There are 4 nested groupings, the coarsest first. Each group lies inside one group of the grouping before and may be the whole of it. The rows also spread widely along 12 directions, which tell nothing about the answers.
Known rows, each followed by its group in each grouping:
[ 10  22  15 -21   3 -20  -6 -23   9   6  43  19  -8 -10 -32  -7  10  -9
  19  -4 -13 -15  -5  25   8  13 -13  10 -11 -23 -17  18   6  -7  11  -5]	zif fiso Pidu k_569
[  4   9  44   4  -8 -19  -3   7   9  13  31   7 -24 -12 -16  10 -14 -10
   8   1 -21  -5   8  22   8   1 -37  12 -18 -38 -10   7   8 -21   8 -23]	zif Seki suda k_236
[ 20 -18  32  24  12 -17  -6  11   4   8  -4   2 -13   7  -1   4 -35 -18
  -6  -6  -8  18  -1 -14  -9 -15 -70 -13  13  -7  -4  -9   8   0  -5 -34]	muf zusi vog k_500
[  8  11 -21   4  -6   9  21  -5  16   4  -4 -13 -14  33   1  -2  13  14
  -7 -19   0  -7   6  -3 -14  12 -23   4   1 -11  11   9  46  -4   4   5]	muf mima kekan k_692
[ -7  -5  38   4 -26  17 -13  -4 -10   5  27  12 -17  -1  -5  11 -16 -19
  -9  24 -23  22  14  16  -9 -28 -37  12  -3 -26   8  15   3 -11   4 -43]	muf mima lufu k_28
[ 21 -23   9  24   7 -15   7  37  36  21 -27 -25 -23   3   0  12 -15  17
 -17 -17 -19  21  -3 -26 -12   0 -14 -16   3 -10   1 -18  13  -4 -10  -1]	zif fiso veke k_294
[ 13  13  39  23   6   6  -8  23  21  16 -18  26  -3 -16 -19   6  23  10
  31  28 -15  15  16 -12   6 -17  16  33   4  -7  20   0 -23  -8  -7  -8]	muf mima lufu k_634
[  9  10  -5  16  17 -11   5 -13  11  11  -3  -8  -1  18  17 -15  -6   3
  -9  -5  24   0 -14 -15 -21  19 -22   3  -1  -4  -7   7  24  13 -13 -14]	zif fiso kol k_513
[ 18  -1  12 -11  30 -22  -2  -4   4   9 -26  18  22  -3 -19 -10   9   8
  39  -4 -11  -7  -1 -24  30  -6  -4  -5  31  29   2 -16 -21  10  18  21]	muf mima kekan k_697
[ 43  24  -9   0  26  -7  29  13  -1 -24   5  25 -22  15 -30   5   9  -6
 -20 -36  21 -22  -7 -34  11 -12 -29  -9  13  12   6 -16  17 -21 -17  18]	zif Seki guse k_682
[  4  -9  -2   1 -20  -4   3   2   7   4  42 -15 -26  -2  -3   6 -16  -1
 -50 -21  -7   0 -20  -1 -25   5  18 -11 -21 -33 -13   7  10  -4  -5  -7]	zif dovub rolal k_444
[ 19  12  -8   9  15   4  14  44  26   3 -15  -6 -35  -2  -4   6  19  21
 -25  14  -5  27   0 -22 -13  -3   8   2   2 -18  11  -2  17  -6 -15   8]	zif fiso Pidu k_661
[ -2  13 -16  18  15  -1 -20 -34   4  -4   6   3  15  -3   0   9 -22  -3
  20   7  31  14  -8  -9  10   6  -5  30   5   9 -13   0  -1  14 -12 -20]	zif Seki guse k_491
[  7  -9  15 -13  -3  25 -10  11  -8   3   9  14 -24   3 -15  -5  13  -8
 -17  44 -26  54   5   4 -21 -38 -27  -7  20 -13  17  10   9   5  -3 -38]	muf mima kekan k_697
[  1  -2   2 -30   4 -13   5   6  -1  -6  12  -6 -15  -6 -19  15 -13   7
   5  -3 -26   7   7   8  35  -9 -28  -8  14  -8  -8  -8  10 -12  26   8]	zif Seki suda k_236
[-27  -5  25  -2 -20 -17  -4   2  15  27   9 -31  -7  -6  27   7 -22  17
  -1  15 -22   0   6  18   4  20  -4  13 -19 -37 -13  13  11  -4  27  -7]	zif fiso Pidu k_661
[ -5   3 -33  21  -7  23 -20 -30  14  -2  27 -12  -1   7  -1   9 -13   2
  -6   8  16  38  -6   3 -30   4   8  31  -8 -14  -6  15  22  21 -17 -36]	muf mima kekan k_692
[-18 -12 -22  -9 -11  23 -15  15  12  12 -36  -9 -22 -13 -17  31  -4   5
  30  12 -39  23  16  13  35  -4 -12  -8  16  -5  13   0   1 -13  22  15]	zif Seki suda k_236
[  4   0  12  31 -16   4 -14   7  25  15  16  -3 -26  -9 -13  22 -19 -12
  -2  -7 -11  11   1  12 -18   9 -18  14 -25 -35  -6  12  11 -13 -15 -27]	zif fiso veke k_294
[ 15   5  29   8 -13  -4  10  -9   4   0  19  13  17  -1 -10   4  -1  11
 -12 -21   4 -27  -2 -30   3 -19  44  25  -4   6   4  -9 -20  -9  -3  11]	muf mima lufu k_28
[ 10   7   7 -11  -2  -4  24 -22 -23 -14  20   5   8  31  12 -10 -11  -1
 -33 -21  22 -25  -5 -25  -4 -13 -23   0  12  11   2  -1  19  -2   6  -1]	muf mima lufu k_634
[ 12  -2  12  13   9   8 -19   0   4   7 -12  20   2 -14 -16   7  -2  -8
   7  15   1  19  -7 -21   1 -20   7   6  14  11   5  -5 -24   3 -16 -12]	zif fiso veke k_294
[-16  32  18  27  -9  10   1   4  -4  -1  10   3 -14   9  25   9  -6  -3
   2  29  15   1  18  10  -9  11 -34  42 -19 -35   7  24  25  -9   3 -28]	muf mima kekan k_692
[ -5   1   3 -11  -7  22  13  -8 -19  12 -38   8  -9  30  12 -11  12  -7
  -8   9   1 -10   3 -12   3 -16 -45 -23  27  15  27   4  21  -9   9   3]	zif Seki suda k_236
[-11   5 -19  11   8   7 -13 -23  -8   2  -2  -8  -8  15  17   1 -25 -14
  -2  14  22  21  -6   3  -8   8 -53   4   6  -5  -5  11  28  12  -5 -33]	zif Seki suda k_236
[-25  -2   0  19   0   7  -7  -1  -9  15 -47  -5  11   9  35   3 -17  -1
  21  13   7  -9   7 -13  16  15 -22   3  11   9  13   6  -4   5  21   8]	muf mima lufu k_634
[  4  30 -15  20  20 -20 -12  -5  19  -6  13  10  -1 -26 -20  21 -11   0
  33 -17  15 -19  -7  -4  30  32  22  30 -15 -10 -18   1 -15  -4   0  19]	zif dovub rolal k_444
[ 19   5 -11  37  20  -7   5  35  32  11 -21 -10 -17  -1   6   0   3  18
 -13  -2  12  15 -10 -29 -25  18  17   8  -7 -15   3  -2   8   9 -18   7]	muf zusi vog k_500

New rows. What belongs after each?
[  3 -35  -1 -15 -21  10   4   0  17  27 -11 -19  -5  14 -10  -6   9  17
 -14 -11 -41  15  -5  -6 -16 -14  14 -26  13  -1  12  -3   8   5  14   7]	muf mima kekan k_697
[ -2  -6 -15  -4  -2  -1  13  46  13   7 -31 -15 -20 -15   5  17   0  23
 -21  -9 -19 -10  -5 -29  17   8  42 -17   2  -4   7 -10 -14 -12  15  51]	zif fiso Pidu k_661
[ -7  -7  40  -3 -41 -11  13  -3  13  31  15 -11 -11   6   4   3  -7   3
 -13 -26 -29 -43   3  11  -4  10  -3  -6 -25 -31  -1  12   9 -26  20   9]	zif fiso Pidu k_661
[ 18  12  11 -21  17 -24  20  13 -13  -6   5  16 -12   0  -8  -7  -1  -5
 -19 -18   0 -32 -11 -21  17   0 -19 -23  10   4  -5  -5  -2 -12  14  27]	zif fiso Pidu k_661
[  8  12 -20 -11  -6   4   0  21   2 -12  33   8 -44 -14 -30  21  -6 -16
 -20 -15 -16  -3  -5  16   2  12 -15 -13 -16 -33  -8  15  14 -21   4   8]	zif fiso veke k_294
[ -8   6 -44  -4  -8  26  -6   4  16  -5  -7  -3 -18  -3 -23  25   9   8
  21  -3 -19  15  12  11  16   8   8  11   5  -8  11  11  13  -7  13  17]	muf mima lufu k_634
[ 10   0  11  -7  -8 -28   2 -40  13   4  42  -4  13   1 -22   8 -20   2
   7 -47  -5 -33 -10   0  16   9   5   8  -7  -4 -22  -6   1  -7  11   6]	zif dovub rolal k_444
[ 18  -4  34   8   5 -13   4  24  17  17 -13  11   2 -13 -11  -4  12  16
   2   1 -16  -5  -3 -26   1 -10  30   3   6  -2   7 -10 -23  -4   3  18]	muf zusi vog k_500
[  6  -1 -27   1  15  20   1  52  14 -16 -26 -11 -36 -15 -10  36  -6  18
 -14  24 -17  54  12 -21  19 -22  -1   1  21  -6  11 -13   5  -8  -4   6]	zif fiso kol k_513
[  0  12 -17  25  33   6 -15  35  -9  -5 -37  13 -27  -9   9   7 -12 -19
  13  28   8  27   1 -12   5  13 -49  -6  13  -5   8   5   0   8   1  -8]	muf mima kekan k_692
[ -9   2  -9  20 -17  29 -21  31   8  11   0  12 -43 -21 -16  18   3 -19
   3  18 -26  21   4  20 -15  10  -4   0 -19 -39  12  24  -3 -10   0 -10]	muf mima kekan k_692
[ 17  13   8   7  -3   4  34  37  12   6  -7  -7 -28  21  10  -9  27  23
 -39  -5  -3  -8   3 -22 -25   1   6  -1  -6 -22  20   4  29 -11  -2  15]	muf mima kekan k_692
[ 16  13  16  -4  25 -14  -7 -10 -15 -20  14  22  14 -15 -12   9 -19  -3
   2  10  22   8  -7 -30  30 -26   0  19  21  20 -10 -19 -26   3  -6  -8]	zif Seki guse k_491
[ 19  40  16  -4  17  12  19 -10 -16 -20   5  36   8  19  -5 -11  30   5
  -3  23  29  -3  10 -26   5 -28  -9  33  21  14  21   4   8  -4  -9  -6]	muf mima lufu k_634
[ 10  16 -32  19   7  12  -8 -26  18  -6  16  -4   3   6  -4   5  -4   7
 -15  -1  35  21 -15 -20 -21   2  25  30  -4   2  -6   5  13  14 -29 -16]	zif fiso Pidu k_569
[ -1 -29 -10   6 -44  25   6  13  29  31 -16 -21 -27   6 -14  15   7  12
 -24 -32 -37  -7  -6  -1 -18   2  33 -25 -12 -18  17   2   7 -19   0  21]	zif Seki guse k_491
[  5  23  17 -12  14  12  15  -9 -24 -10 -10  21  11  23  16 -20  24   9
 -11  36  23   7   5 -26   0 -27 -12  17  30  17  22   5   7   7   2  -7]	muf mima lufu k_634
[ 18  22  11   7  -2  10  11  22  15  -3  -6  21 -12 -13 -28  19  22  13
   6  -1  -4 -10   8 -19  21 -15  32  22   0  -3  16  -8 -15 -25  -9  22]	zif Seki guse k_491
[ -2  -8  14  27   2  -6   4  27 -12  -8   4 -16  -9   1  38  10 -41   4
 -50  12  18  17  -7 -35 -15 -10  -3   7  -6 -12  -4  -9  -3   6  -5 -18]	muf mima kekan k_697
[  5   3  -1 -20 -15  10  19   3  14  -3  -9   0  -1   9 -24  21  16  23
  15 -16 -29 -13  20  -6  32 -17   5   8  19   3  16  -6  12 -23  24  34]	muf zusi vog k_500
[ 22  22 -15  -3   8  -9  18 -18  20  -8  17   3  -7  17 -26   9   3   5
  10 -39   6 -21   3  -3  11  11 -26  11   0  -2  -7   1  34 -14  -2   9]	zif fiso kol k_513
[ 21   8  11 -14  24 -12  19  22 -15  -6 -17  16 -11   7   2  -9   4  -1
 -25   2   6 -10  -8 -37  10 -16 -22 -22  24  15   7 -11  -2  -6   3  18]	zif fiso Pidu k_661
[-13  -4 -10  -2   3  16 -14  -5  -3  17 -38   6   7  -8   5  -2  12   4
  14  21  -5   7  -9 -17  12  -3  28  -8  22  16  15   1 -24   9   8  18]	zif dovub rolal k_444
[ -2   7 -10  -5  -2   5 -19 -35 -15 -13  24  19   3  -9 -25  21 -29 -27
  18 -13   7  -8  -4   7  28  -5 -26   7   7   7 -12   2  -9  -7   4 -10]	zif Seki guse k_491
[ 16   0 -51  10  23  12   4   6  -4 -19 -21   4  -6  10  -5   8  -9  -2
 -15 -21  22   8 -13 -39   1   0  -1 -12  22  26   8 -10   4  10  -9  19]	muf mima lufu k_634
[-13 -11   4  12   2  -3 -11  -4  14  13 -23 -25  10   1  22  15 -25  18
  10  17  -1  25   5 -13  10  -2  -7  15  12   3  -3  -6   3   9   6 -12]	zif fiso veke k_294
[  0  11 -22  23 -12   5   9 -21  41  16 -16 -19  -1  21 -10  18   1  18
  30 -36   3 -19   8   3  10  26  -6  25 -11  -6   3   3  34 -14  -1  11]	zif Seki guse k_682
[-15  11 -18  -2  17  -5 -12  11 -17 -10 -11   8 -15 -18   3  18 -26 -17
  15   6   5  -7  -5   2  36  19 -29  -8   3  -5  -8   4  -9  -6  19  14]	zif Seki guse k_682
[ 14 -19 -12  -7  -5  -5  -3  -3  21   6  18 -11 -12   2 -29   9  -9   5
  -1 -26 -29  14  -4   2  -4  -2  -3 -11   3 -10  -7  -4  12   2   8  -2]	muf mima kekan k_697
[ -9   5 -22   0   2  11   7  29 -11  -1 -18  -5 -32  -1  14   6  -5  -2
 -27   8   4  -1  -8 -10   1  10  -7 -18  -1 -13   9   7   9  -7   6  17]	zif Seki suda k_236
[  6   7  -7 -20  18  -1 -16 -20 -23 -13  26  22  10 -16  -8  -9  -8 -11
 -20  21  20  14 -24 -22   2 -17  23   0  16  15 -13   2 -25  18  -6  -5]	zif fiso Pidu k_661
[-12  23   3 -10   6  -1 -15  -7  -3   5  17  18  -9 -12 -11  -5  11  -9
  32  29 -12   7   5  28   9  17 -18  17  -5 -25  -3  26   4   3  21  -9]	muf mima kekan k_697
[ -7 -12   2  26 -14   9 -27 -20   9   6   6   0   1  -6 -10  27 -39 -18
  21  -6  -8  15   6   6   5  -4 -30  16   0  -8  -6   5  -1  -1   1 -27]	muf zusi vog k_500
[-27  13   3 -19   4 -18  20  12 -27 -18  -5 -18  10   6  46   8 -27  22
 -14  11  10 -22   9 -18  40   8  -6  11  10  -2  -4  -3   4  -3  45  30]	muf mima lufu k_28
[  1   2 -10  -4 -17  39   2   5   0   7 -14  12 -21  14 -14   1  28  -2
  -4  15 -19  16   9   2 -13 -16  -9  -5  13  -6  29  15  17  -7   1  -3]	muf mima kekan k_692
[  4  -4  19 -14  27 -28 -11  -7 -31 -10   5  17  21 -15   4  -6 -29 -11
   7   4   6  -9 -12 -24  29  -7 -11  -9  24  21 -15 -13 -35  15  24   6]	muf mima kekan k_692
[-18 -15  10  -2 -18  -1   2   7   4  12  -8 -20   8  -4  19  10 -14  23
  -6   2 -17  -3   4 -12  11   0  32   8   0  -6   3  -2 -11   0  25  16]	muf mima lufu k_634
[-13  -7   7  -8   0 -10   1  -3  -6  19 -37  -6   8   6  20  -4 -12   0
  13  -4  -9 -25  -3 -12  24  12 -21 -20  15  11   4  -1  -5  -3  28  24]	zif fiso Pidu k_569
[-20  10 -25  -2 -11  -3  11  17   1   6  -8 -13 -21  -5  14  10  -8   5
  -9 -21  -1 -39 -10   3  15  41  15 -12 -22 -22  -4  12   6 -15  24  44]	zif Seki guse k_682
[ -2  12 -15 -11  -9   7  -2  30  -2 -18  40   9 -37 -26 -24  24  -3  -4
 -17   1 -21   5   2  15   9   6  17   7 -18 -37  -5  15  -3 -16  14  12]	muf mima lufu k_634
[ 25   1  20   7  -1   8   8 -13  21  23 -18  17  -2  26 -25 -14  29  -1
  23  -9 -17   0   8  -5 -14 -13 -34  -1  16   6  22   3  20  -5  -6 -12]	muf mima kekan k_697
[  9  13  25  28  14  -3 -10   7 -14 -12  10  17  -9  -3   5  12 -29 -19
  -4  17  16  17   6 -15   0 -16 -47  20   4  -8  -2  -1  -2  -1  -9 -37]	muf mima kekan k_692
[ 22 -11  -5  12  -7  25  -3  11  13   3  -5   8 -33   6 -30  17  -1 -12
 -17  -6 -15  29   0  -9 -14 -27 -28 -13  11  -5  15  -5  13 -13 -24 -21]	zif Seki guse k_491
[ -4  13 -24  -1  -3   6   7  -7  -3 -17 -12  -1   5   1  -3  32 -21   5
   7 -23  10 -24   7 -22  43  -3   2  13  12  17   2 -10  -1 -18  14  32]	zif fiso Pidu k_569
[-13  -6 -15  35 -20  31 -23  -9  16  12   1 -13 -16  -2   6  22 -17  -5
 -14  15   4  36  -5   0 -24  -4  10  18 -10 -19   6  12   7   4 -22 -32]	zif dovub rolal k_444
[-11 -21  31 -32 -19  11  -9   1 -13   4  11   0  -6  -4 -11  12  -9   2
   2  31 -48  34  18  13  18 -41 -27  -5  24  -8   7   0  -3  -6  31 -20]	muf mima kekan k_697
[ -2   6  -9  11 -16   4  13 -17  26  -2   0 -27   7  18   6  32 -19  29
   1 -19   5  -1  17 -16  17  -7   1  36   1   1   0  -9  27 -13   2   2]	zif fiso Pidu k_661
[  3  23 -15  18 -19  17  11 -45   5 -11  26   1  10  34  -4  12  -8  -1
  -1 -27  28 -19   8  -5  -8  -1 -18  38  -7   0   4  11  37  -9  -8 -16]	muf mima kekan k_697
[-13  29   9  15   0   3 -10  10  -1 -14  25   6  -6 -21   5  23 -12   7
   9  31   8  14  14   4  15   3  13  51 -16 -28  -6  12  -7  -4   7 -13]	muf mima kekan k_692
[ -5 -14 -19  12 -22  -1  -4 -29  19   8  -4 -22   7   9  -7  31 -39   1
  13 -48  -7 -21   2  -6  22   9 -13   2  -2   8  -8  -7  11 -13  11  11]	zif fiso Pidu k_569
[  2  15   1  -3  11  -7  19  14  15  12 -32  -6  -3   9   9  -3  17  24
  10   1  -2 -14   5 -16  14  13   0   4   9   0   9  -1  13  -7  11  27]	zif fiso kol k_513
[-16  -3 -10  13 -11  22   3   4  -8  -4 -16 -23  -9  17  38  18 -28   8
 -38  23  18  27   4 -25  -8 -17 -18  10  10  -1   9   1  20   1  -5 -18]	zif fiso Pidu k_661
[-24 -26   5  -2  -3 -16 -24  17   8  15   7 -31 -18 -28  11  20 -45   6
  -1  20 -29  37  -3  15  14   9  -9  -5  -6 -30 -22  -2  -7   8  22 -16]	zif Seki suda k_236
[ 31  24 -39  22  32 -19  10   3  42  -2   3  -7 -10   1 -25   6   9  21
  10 -35  24  -1 -13 -22  -2  28  20  21  -9  -3 -12 -10  22   5 -23  16]	zif Seki suda k_236
[  2 -17  -7 -12 -10  22 -19  -2 -12   2  15  19 -22  -8 -27   5  -5 -25
  -7   5 -26  22  -6   9  -8 -18 -17 -22  11  -7   7  12  -7   0   4 -15]	muf mima lufu k_634
[ -3  23   9   2  -5   3  -4   4  21  22  -5  12 -19  -5 -16   1  26  -1
  31  12 -18  -8   9  25   2  23 -15  12 -13 -29   7  25  14 -15   9   4]	zif fiso veke k_294
[ -4  11   4  20 -15   8   5  -6  -5 -15  10  -1  -8  13   6  30 -35 -10
  -5 -14  10 -11  15  -5  14  -6 -47  21  -1 -11   1   4  21 -20   7 -10]	muf zusi vog k_500
[ 25  12  41  -2   9 -34   7 -12  26  16  32   6   3  -3 -21 -10   6  11
  11 -16  -9 -13  -3   0  -2   4  -3  18  -9 -16 -17  -1   5  -5  -2 -10]	zif fiso kol k_513
[  3  -3  20   9 -13 -13  22 -11  -2  11   2 -11   3  33  23 -10 -16   2
 -22 -30   6 -34  -1 -16 -12   7 -30  -6  -3  -4   3   2  24  -6  11   1]	muf mima lufu k_28
[ 14   7  -4  26  24  -7  -1  51  32   8 -27  -7 -25 -22  -3  16   0  19
   1  12  -6  26   0 -23   2  10  17  10  -3 -15   1  -9  -7  -2 -13   9]	zif fiso kol k_513
[ 12   9 -18  -6  25   6   6   2 -15 -12 -28  14   7   5   5  -2   1   2
 -15   7  24   1 -12 -46  14 -16   7  -8  31  34   9 -13 -12   7  -5  21]	zif fiso Pidu k_661
[ 20 -22  31  -8 -13   8  21  13  16  21 -33  -8 -15  29 -11   4  11  12
 -10  -9 -36   9  15 -16  -1 -35 -45 -24  29   7  25 -13  25 -20   3  -3]	zif fiso veke k_294
[ 18 -14 -13 -14  -6   8  11 -14   1  -4  28  -7  -1  18  -7 -11   5  14
 -48 -13   2  17 -17 -24 -30 -21  27  -7  11   5   2  -2  13  13 -10  -7]	muf mima lufu k_634
[ 19  31  22   6  11 -19  19  10   1 -18  42   6 -16  -1  -2   7  -4   7
 -33  -1  20  -6  -3 -17   0  -8  -1  26 -10 -24  -9  -2  11 -12 -10  -9]	zif dovub rolal k_444
[ 21  10  -3   4  12 -16  29   6  -6  -7   4   1  -3  23  11 -14  -3   6
 -35 -32  22 -32 -14 -37 -11   7  -5 -10   1   5   1  -6  15  -1   1  20]	muf mima kekan k_697
[ 19   4 -29  26  20   3  12  39  16 -21 -17  -9 -30   7  -5  31 -21   8
 -11 -16   5  23  11 -28   9  -3 -33   6  10  -3   7 -15  23  -9  -8   3]	muf mima lufu k_634
[ -5   8 -10 -26   9   9  -5 -26 -15  -2 -13  11  12   8  -1  -4   4  -1
  12  18   4   4  -2  -9  22 -13 -15  -3  31  22   6   3   0   5  14   6]	zif fiso Pidu k_569
[  6   6 -43 -15   2  11  10 -23  11  10  -1  -5 -10  31 -11 -22  27   2
   0 -18  -3  -5 -12   8 -24  24 -15 -18   5  -4   7  20  42  12   7  11]	muf mima kekan k_697
[  0  32 -31 -12  31 -19  19  21   9 -13 -23  -6  -6  -4   6  10   6  24
  15  -5  12 -20   3 -19  40  28   5   9   9   3  -4  -4  10  -5  23  51]	zif fiso Pidu k_661
[  6 -19   7  21  -5  -6   4   2  21   9 -25 -19   5  13   3  23 -30  13
  10 -25 -11   2  10 -22  15  -8 -26   4  15   8   2 -18  10  -6   9   3]	muf zusi vog k_500
[ -1  13 -19 -28 -28  14  17 -27  -1  -2  41   3 -16  26 -17  -7  18  -3
 -18 -27 -12 -27  -1  22 -14  10 -10  -4 -10 -22   4  27  40 -12  16   9]	muf mima lufu k_28
[ 14  -6   7  13 -14  29 -10  -4  -2   0  19  20 -19   5 -21   5   0 -19
 -22   7  -6  27  -1  -6 -28 -30 -11   4   3  -9  13  10   2  -3 -21 -34]	muf mima lufu k_634
[ 21  13  11  21  31 -19   1  20  -5  -6   6   8 -12  -6  16  -9 -17  -7
 -38  13  34  12 -21 -38 -18  -2  -7   2  -1  -5 -10  -5  -6  10 -23 -16]	zif fiso Pidu k_569
[-15   9  47   6 -33  21  10   3 -27  -1  11   8  -5  13  26   7  -7  -2
 -30  28  -1  -8  17  -8  -6 -32 -14  22  -2 -17  20  11   3 -18  10 -21]	muf mima kekan k_692
